The rows of a group lie close to one hidden flat surface of 5 dimensions, which passes through zero. Surfaces can cross.
Known rows, each followed by its group:
[  8  -3  17  -3 -13   1   6 -12   6  -5 -12  -3   0  13  12] | Q_148
[  9 -10   2  11  12  -1  10  26  -5  -2  -5  -9   5   6   9] | Q_918
[ -8   3  -5 -12  -2   3   0 -14 -13 -16   1   3   7  -1 -11] | Q_918
[ 3 -5 11 -3  0  5 -1 -4 -4 -1  5 -7  3  0 -1] | Q_365
[ -6   6  -2   4  10   5  -5   4  -2  -7   7  -8  -6  -2 -17] | Q_365
[ 5 -3 -4 -4 -1 -2  2 -1  1 -4 -9  9  1  3  3] | Q_148
[  8   3   0  -1   2   3  -6  -6   7   4 -14  11  -8   8   5] | Q_810
[ 1 -2  5 -7 -1 -1 -3 -6  2  7  2 -9 -8  2 -1] | Q_918
[ -5  14  18  -1  -9   8   6  -9  -7  -2  -3 -18  -1  14   4] | Q_23
[ 2  1  7  1 -6  2  3 -3 -1 -3 -3  0  5  4  6] | Q_365
[  8   6  13  11  -3   1  -6  -3  18  21  -6  -1 -13   4  14] | Q_23
[ 2 -3 -7  1  0 -3  4 11 -4  2 -3  8 10 -1  7] | Q_810
[ 1  5 10  6 -7 -4  2 -1  1 17 -4 -3  0  4 20] | Q_23
[  0  -4  12  -6   2   0  -5 -11   3   1   3 -18 -13   5  -5] | Q_918
[  4 -10  -2   1   7  -9   0   0  -3  -2  -8  -1  -7   5   7] | Q_810
[10 -5  5  5 -2 -7 -1  8 15 20 -2 -3 -9  1 13] | Q_918
[ 2 -4  6 -2 -1 -1  2 -3 -2 -6 -3 -4 -1  3  1] | Q_918
[ -5  -6   3  -7   0   2  -7 -10 -13   5  15   3  13 -15  -2] | Q_365
[  0  -7   7  -6 -15  -3   5   0   7   3   8 -10   6  -5   1] | Q_810
[10 -8 14 10  7  3 -1  5  1  8  4 -5  1  0 10] | Q_148
[ -7   5   3  -2  -4  -1  -3 -13  -4  -2   4  -1   1  -3  -3] | Q_365
[-12  14  -5   3   3   3  -5  -5  -9   4  10   2   3  -9  -6] | Q_810
[ 1  3 -1 -1  2  6 -1  1  1 -7  0  0 -1  0 -9] | Q_23
[ -7  15  -4   3  -6  13   2   8  -1  -4  12   1  14 -10 -12] | Q_810
[-2  5  1  5  2  4  2  5 -1 -6 -2 -3 -1  3 -4] | Q_365
[ 3  5  3  6 -1  2  1  5  4  7 -3  2  1  3  8] | Q_23
[  5   6  26  -4 -35  -1  16  -2  11  19  -5 -16   7  13  29] | Q_148
[ -6   8  -3   4   7   4  -1   3  -6  -9   4  -3   0  -2 -12] | Q_148
[ -5  19  16   9   4  16  -5  -6   3  -5   2 -16 -12   8 -15] | Q_23
[ 13 -14   2  10  21   1  -6   1  -2  -7  -7  14   0  -1   2] | Q_148

New rows, each followed by its group:
[  1  -4 -12 -26  -7   0  -3  -2 -13  15  -3   8   7  -1   7] | Q_918
[-2  9  7  9  0  8  8 11 -8 -3  3 -4 11  0  3] | Q_148
[ 6  1 -1  3  4  3 -6  2 13  2 -2  5 -7 -2 -5] | Q_23
[  7  -6  13   2   4  11   5  10  -5  -5   2 -10   8   3   0] | Q_365
[-3  7  3  2 -2  4  4  3 -6 -3 -2 -2  5  4  3] | Q_23
[ 2  1  3  2  2  4  4  7 -4 -6 -1 -2  5  2  0] | Q_365
[  1  -8  -2 -12  -2   2  -1  -6   2 -16   0  -1  -2   2 -14] | Q_23
[ -2  -6 -24  -5  14  -6  -9  -2  -4 -10  -3  18  -4  -7 -13] | Q_148
[  6  -3  11   7  12  17   6  20 -11 -13   6 -13  12   2 -10] | Q_365
[  1  -2   6  -1   4   2  -3   0   4  -1   2 -11 -10   3  -7] | Q_365
[ -9  12  -4   0 -11  -9  -4 -21   8   2  -4   3 -13   3   2] | Q_365
[ -4   3   5  -4 -12  -2   4 -14 -11   2   2  13  20  -6  16] | Q_365
[  3   4 -10   9   8   4  -1  15   3   1   1  10   4  -5  -3] | Q_23
[ 8 -1 -4  8 -5 -4  3 14 12 13 -4 14  5 -3 16] | Q_918
[  0  -9  -2   0   3 -10  -6  -6   5   8   6   0  -7  -7   1] | Q_23
[  4   3 -13   4  -1  -5   6  14   0   1  -9  13   6   1   9] | Q_365
[  7  -4   6   0   2   1 -12 -10  21   7   0  -2 -20  -1  -8] | Q_23
[ 3  7  0  9  0  3  4 11  0  6 -5  5  5  2  9] | Q_23
[ -2  14 -10   4  -7   0  -7  -4  13  14   2  17   1 -10   2] | Q_918
[10  3 -2  8  4  6 -3  9 14  4 -4  9 -4  0 -2] | Q_23
[12 -9 -4  2  8  1  4 21  5  2 -6  0 -1  3  1] | Q_365
[-7  8 -2 -6 -9  0  0 -5  0 -2  2 -7 -4  2 -7] | Q_148
[-2  4 -1  0 -7 -2  3 -7 -2  1 -3  9  8  0 12] | Q_365
[  9 -11   9  -4  -2  -1   1   2   6   4  -5  -5  -3   6   5] | Q_365
[ 4  1 -3  3  2  2  2  8  5 -1 -7 -1 -6  6  0] | Q_365
[  7  -7   9  -4  -7  -5  -5 -13  14  10  -3  -3 -12   3   6] | Q_23
[ -1  16  23  -5 -13  16   7 -10  -2 -12 -11 -18  -2  20  -1] | Q_23
[ -3   7 -14  -1   5   4   2  11 -12  -3   2   9  13  -6  -3] | Q_918
[  1  -3  -1   2  11   6  -3  12  -2  -3   6  -7  -2  -2 -11] | Q_365
[  8   0  -2   4   4  -1   5  14   7  -2 -10  -1  -6  10   0] | Q_365
[ -2  13   5   1  -4  18  -1   1   8  -9   5  -6   1   0 -20] | Q_810
[  2 -15  -8   4  29  -3 -20  -4   1   3  10   5 -16 -12 -16] | Q_148
[-1 -8  0 -4 -2 -9  0 -6 -3  4  2 -2 -1 -2  6] | Q_23
[ 0  6  9 14  5 10  4 12 -8 -2  6 -6 10 -1  2] | Q_148
[-13  14  -4  13   9   1   2  10 -20   1  10  -6  10  -7  -2] | Q_23
[-15  19   9   7  -3   6  -1 -17  -4 -13   2  -9  -4   4  -8] | Q_365
[-10   8   5   5   5   2  -6  -5  -4   0   8 -12  -6  -1 -11] | Q_23
